Each new row is followed by what is left after taking away its nearest point in the smallest flat space through zero that holds the last named rows.

Q984, 3 rows:
[[ 30 -12 -42   7 -17 -15  12   4 -16  10  22 -13   5  -1]
 [ 49  12  11 -12 -26   0  38  -3 -19  24  10   6 -34  10]
 [ 19   8  24  12  -4 -18 -17   5 -36   2   2 -12  17   7]]
New rows:
[ 39   3 -15  -5 -26 -10 -11  15   3   6  -7 -10 -10  -7] | [ 17   5  -3  -6 -14  -3 -21  14  16  -3 -17  -5  -7  -9]
[-20 -31  -3   7  -5  21   7 -27  -5   6   1  10   5 -12] | [-10 -27   7   9  -8  16   6 -26 -17   9   2   8   6  -9]
[  0   6 -28   2 -17 -18   3  -8  -1  -3   2  -4 -15   7] | [ -9  12  -8   2 -11 -16  -6  -9  -1  -7  -6  -1 -13   8]
[-6 -4 13  0 11  6 -2  4 -1  4 30 22  6 16] | [-4 -6  6  1 10  5  0  4 -1  5 33 21  7 15]
[ -7 -30   5  -2   9   2   9  27  27   2  18 -25   5  -1] | [  2 -23  21  -3   6   0  10  27  17   5  16 -24   2   3]
[-19 -25  18 -10  -3  10   5  20   0   5  -7   7  -3  -5] | [ -9 -27   9  -6  -8   4   6  22  -8   8  -1   2   1  -5]

Q815:
[[ -1  -1  -3  32 -15  20  42  37  14  17  -2   8  22   6]
 [-16 -16  12  27  22  25 -11   7   2 -13  13 -27  54  -7]
 [  6 -10  20  27  -3  50  41  19  20  22  12  -3  21  -6]]
New rows:
[  4 -14  17 -23 -10  18  31   0  22  21 -48  -2 -11  15] | [ -8 -17  11 -21   1   4   6  -3  13   3 -49 -13   7  16]
[ -6  -9  -5  -1  -7  -1  -5 -19   7  14  -6  -3 -17 -18] | [-11 -10  -9   9  -7  -2  -3  -9   7  12  -7  -5  -4 -16]
[-12 -26  -7 -24  13   0  -4 -11  -7   6  11 -14  16  16] | [ -8 -22 -11 -22   3  -1  10  -3  -4  14   7  -5   8  19]
[ -4  11  -5 -34  -3 -23 -12  -3   8  -4   6  16  29 -18] | [  0   9   1 -29  -6  -9   2   1  14   5   9  18  29 -20]
[-21 -11  28 -16 -14  -1   8   7  -4   9  22  -5 -12  15] | [-26 -10  23 -13 -13  -9   3  11  -7   4  20  -6  -5  17]

Q274 (3 x 14):
[[ 12 -12  33   2   3  -4 -23 -12  -7  44  -9   9   5  35]
 [  1  13   0 -32   6  17   2  -7   0  -2 -16 -10  -7  12]
 [ 31  -4   8 -13  27  21  15   9   7 -16 -19  17   4  25]]
New rows:
[ -6  18   3  19   3   5 -16   0 -26  23  -3  -8  -9 -21] | [  6  17   1  15  14  14  -6   6 -22   9  -9  -1  -7 -16]
[ -2  -6  12 -11   2 -13 -25  -6 -14  39  12  18  39  12] | [ -4   4  -9 -20   6  -3  -6   3  -8   5  12  14  35  -5]
[  6  11   1   3   9   4  -7 -14  -1 -12   3 -14  10   6] | [  6   9   2   9   8   1  -8 -13  -1 -10   6 -12  11   4]
[ -1   2  -8   0 -14  -3   0  11 -23  18   3  -9   9   5] | [  5   2 -11  -2  -8   2   7  16 -20   8   0  -5  10   6]

Q603:
[[ -7 -10  11  15   4  -4  -4  -9  11   6  36  16  13   3]
 [ 16  16   9   4 -25  15 -16 -14 -25 -29  26 -10  44  11]
 [ 15 -17  14  34 -14   2  -6   6 -10  13  10   3 -23 -24]]
New rows:
[-39   2  -5  17  -7  -8  11  11  -5 -24  -3   2   1  -4] | [-37   2  -4  19  -9  -7  10  11  -7 -24  -3   1   0  -6]
[  2  -7  11  13  10   7   6 -20  -2  -1  -5  -2  16   3] | [  2  -7   8  11  12   6   8 -17  -2   1 -14  -4   9   1]
[ 15   0   3   5   4 -24 -27  -6  17   7  -3   2 -15 -32] | [ 13  10  -1  -7   4 -22 -28 -11  16  -4  -3  -1   2 -21]
[  4   2 -26   2  -1  -4 -25   5  -5  22 -22   0  -3   5] | [  3   1 -22   6  -2  -4 -28   0  -3  21  -7   5   7   8]

Q335:
[[ 12   2  -2   8 -25   9  39  -6 -18 -11   9 -34 -41   7]
 [  1  17 -21  13   2  -8  32 -15   4  17  10 -23 -42  18]
 [ 30  -3 -15   0  -1  14  22  35 -13   7  20   4 -14 -23]]
New rows:
[ -2 -18   4  16  11  22 -14  12  18   7  -3 -12   1  23] | [  2 -19   4  16   8  25 -10  15  15   5  -1 -14  -2  21]
[  1 -11 -11 -22  -4   8   1  -7 -23 -18  -1  21  10  -4] | [ -3  -3 -19 -18   2   2   6 -15 -17  -8   1  17   0   4]
[ 24   6   6 -25  18  20 -19 -11   3 -24 -21  17 -17 -22] | [ 21  12   0 -21  20  15 -12 -19   7 -18 -20  10 -28 -14]
[ -9  -4   9  -2 -17  -4  13   6 -16 -27  20  -4  17 -22] | [-16   6  -3   2  -2 -15  12  -2  -3 -10  21  -1  12 -13]
[-11  11   9  -6 -27 -10 -26   6 -23  14  -9 -11   4  27] | [ -2  13  -1  -5 -21  -8 -20  19 -23  23  -1  -6   0  20]

Q780:
[[ -3   3  -4  29  10 -20 -18   3  27 -13 -28  34  -5  -5]
 [ -5 -17  -8   0  -6  -3   5 -34   8  23   3 -11 -12   0]
 [ -6 -19  -7 -10   4   6  12  -9   9  -9 -41   2 -10 -24]]
New rows:
[ 16   2 -14  25 -14   6 -14  17  20 -27 -11   7  -1  18] | [ 15  -7 -16  10 -20  15  -2   4  11 -15  -3 -12  -4  17]
[-24  19  22   5   1   3 -15   2 -17  20  12  22  26   1] | [-27   7  18  -3   1   7  -7  -8 -14  20  -5  18  20 -11]
[-22 -20 -21 -20 -22 -16 -16 -16 -25   0  17  -2 -24 -13] | [-20 -10 -17 -14 -17 -19 -23   2 -24 -14  12  10 -18 -13]
[-26   6   3  23  -1  -3  27  14  -2  11 -26  27  25  13] | [-26   2   3  15  -6   2  33   6  -9  21 -14  14  24  16]
[-17 -22 -11 -13  -7  26  -6  17 -25   6  24   2  10  19] | [-20 -27 -16  -1  -3  17 -12  11  -9   3   4  17   4  13]

Q478:
[[-14  -8  -1 -15   0  -5  -7 -23 -30   9  -7 -26 -15   0]
 [ -4  13 -22   0   1  16   8 -21 -12  20  14 -16  22  42]
 [  3  -8  -4 -15  29 -15 -42 -29 -28  -8   2 -16  24 -12]]
New rows:
[ 12   9   8 -19   4 -26  -9   2  -4  12  -3 -11  -4  -9] | [ 14  14   4 -14   0 -19   1   7   4  15   1  -6   0   1]
[ 21 -25  17  -2   4 -15 -17  24  -5  20 -47  -6  -2   2] | [ 22 -18   8   2   3  -7 -10  22  -2  27 -40  -6   9  20]
[  1 -14 -20   9  22  25   6  -3   4 -19 -14   9   6  -5] | [ -4 -16 -19   6  18  25  10  -5  -1 -15 -17   3  -3  -4]
[  9   8  -1  -1 -14  13 -25  14  -3 -18   4  24  23  13] | [ -2   3   3  -7 -23  12 -19   9 -15 -12  -4  12   2  11]

Q172 (3 x 14):
[[-18  49  37  -4   1 -23   0  16  10  -4 -20  24  10  16]
 [  1  -4   3   3   4  -6  27 -19   8   1 -32  28 -11 -20]
 [-16  -9  -9  16  13 -15 -24  -2 -38  22  -3 -20  -8  -1]]
New rows:
[ 26  34  18  -2 -26  12  -2 -20   5  -1 -18   3  28  10] | [ 25  16   4   6 -21  12  -9 -27 -12   9 -16  -9  21   3]
[-11 -13  16  15   4 -24 -15  20 -11  29   2 -13 -11  22] | [  4 -20  13   7  -4 -10   6  13  12  16   2   0 -11  14]
[ -2   1 -20 -15  -3 -33 -17  31  -9  -3  21   2  -1 -37] | [  1   2 -18 -17  -5 -31  -7  28   0  -7  15  11  -2 -41]

Q406 (3 x 14):
[[ 10 -23  -1   7  -7  -7   2   4 -14 -11   7  15   6 -22]
 [ 25 -35 -22   0   9  14   5   8   3   3  -7  -2  16 -22]
 [ 15 -17  14 -18   7  -9 -10  15  20 -15  -5  34 -12  -3]]
New rows:
[-22 -24  -8 -27   8 -18  19  10 -16  -6   2  -2  14 -24] | [-29  -8  -4 -33  12 -16  16   8  -6  -1  -2  -8   8  -9]
[-25   6 -14  -7   8  -8  15  10  25  23   3  10  12 -22] | [-28   7 -10  -4   4 -13  15   9  20  20   7  14  11 -24]
[ -6   7 -25  -7  13  -1  -7  24   4  24  -1   2  -3 -20] | [-13  13 -17  -4   7  -9  -8  22  -3  19   4   7  -7 -19]
[-14  11  17   8  25  19 -16   1   5 -22  -9  23  18 -27] | [-18  17  12  11  25  24 -13  -3   3 -16  -9  11  21 -24]
[  8  -5 -16  18  10  18   4  19 -19   1  10  -4  23   4] | [  3   6  -1   9  10  10  -2  21 -10  -4  10   8  11  15]
[-20 -15   6  18   9   6 -17   9 -26 -21 -15 -19 -22 -24] | [-19 -10   7   9  16  10 -20  11 -12 -18 -21 -20 -26 -15]
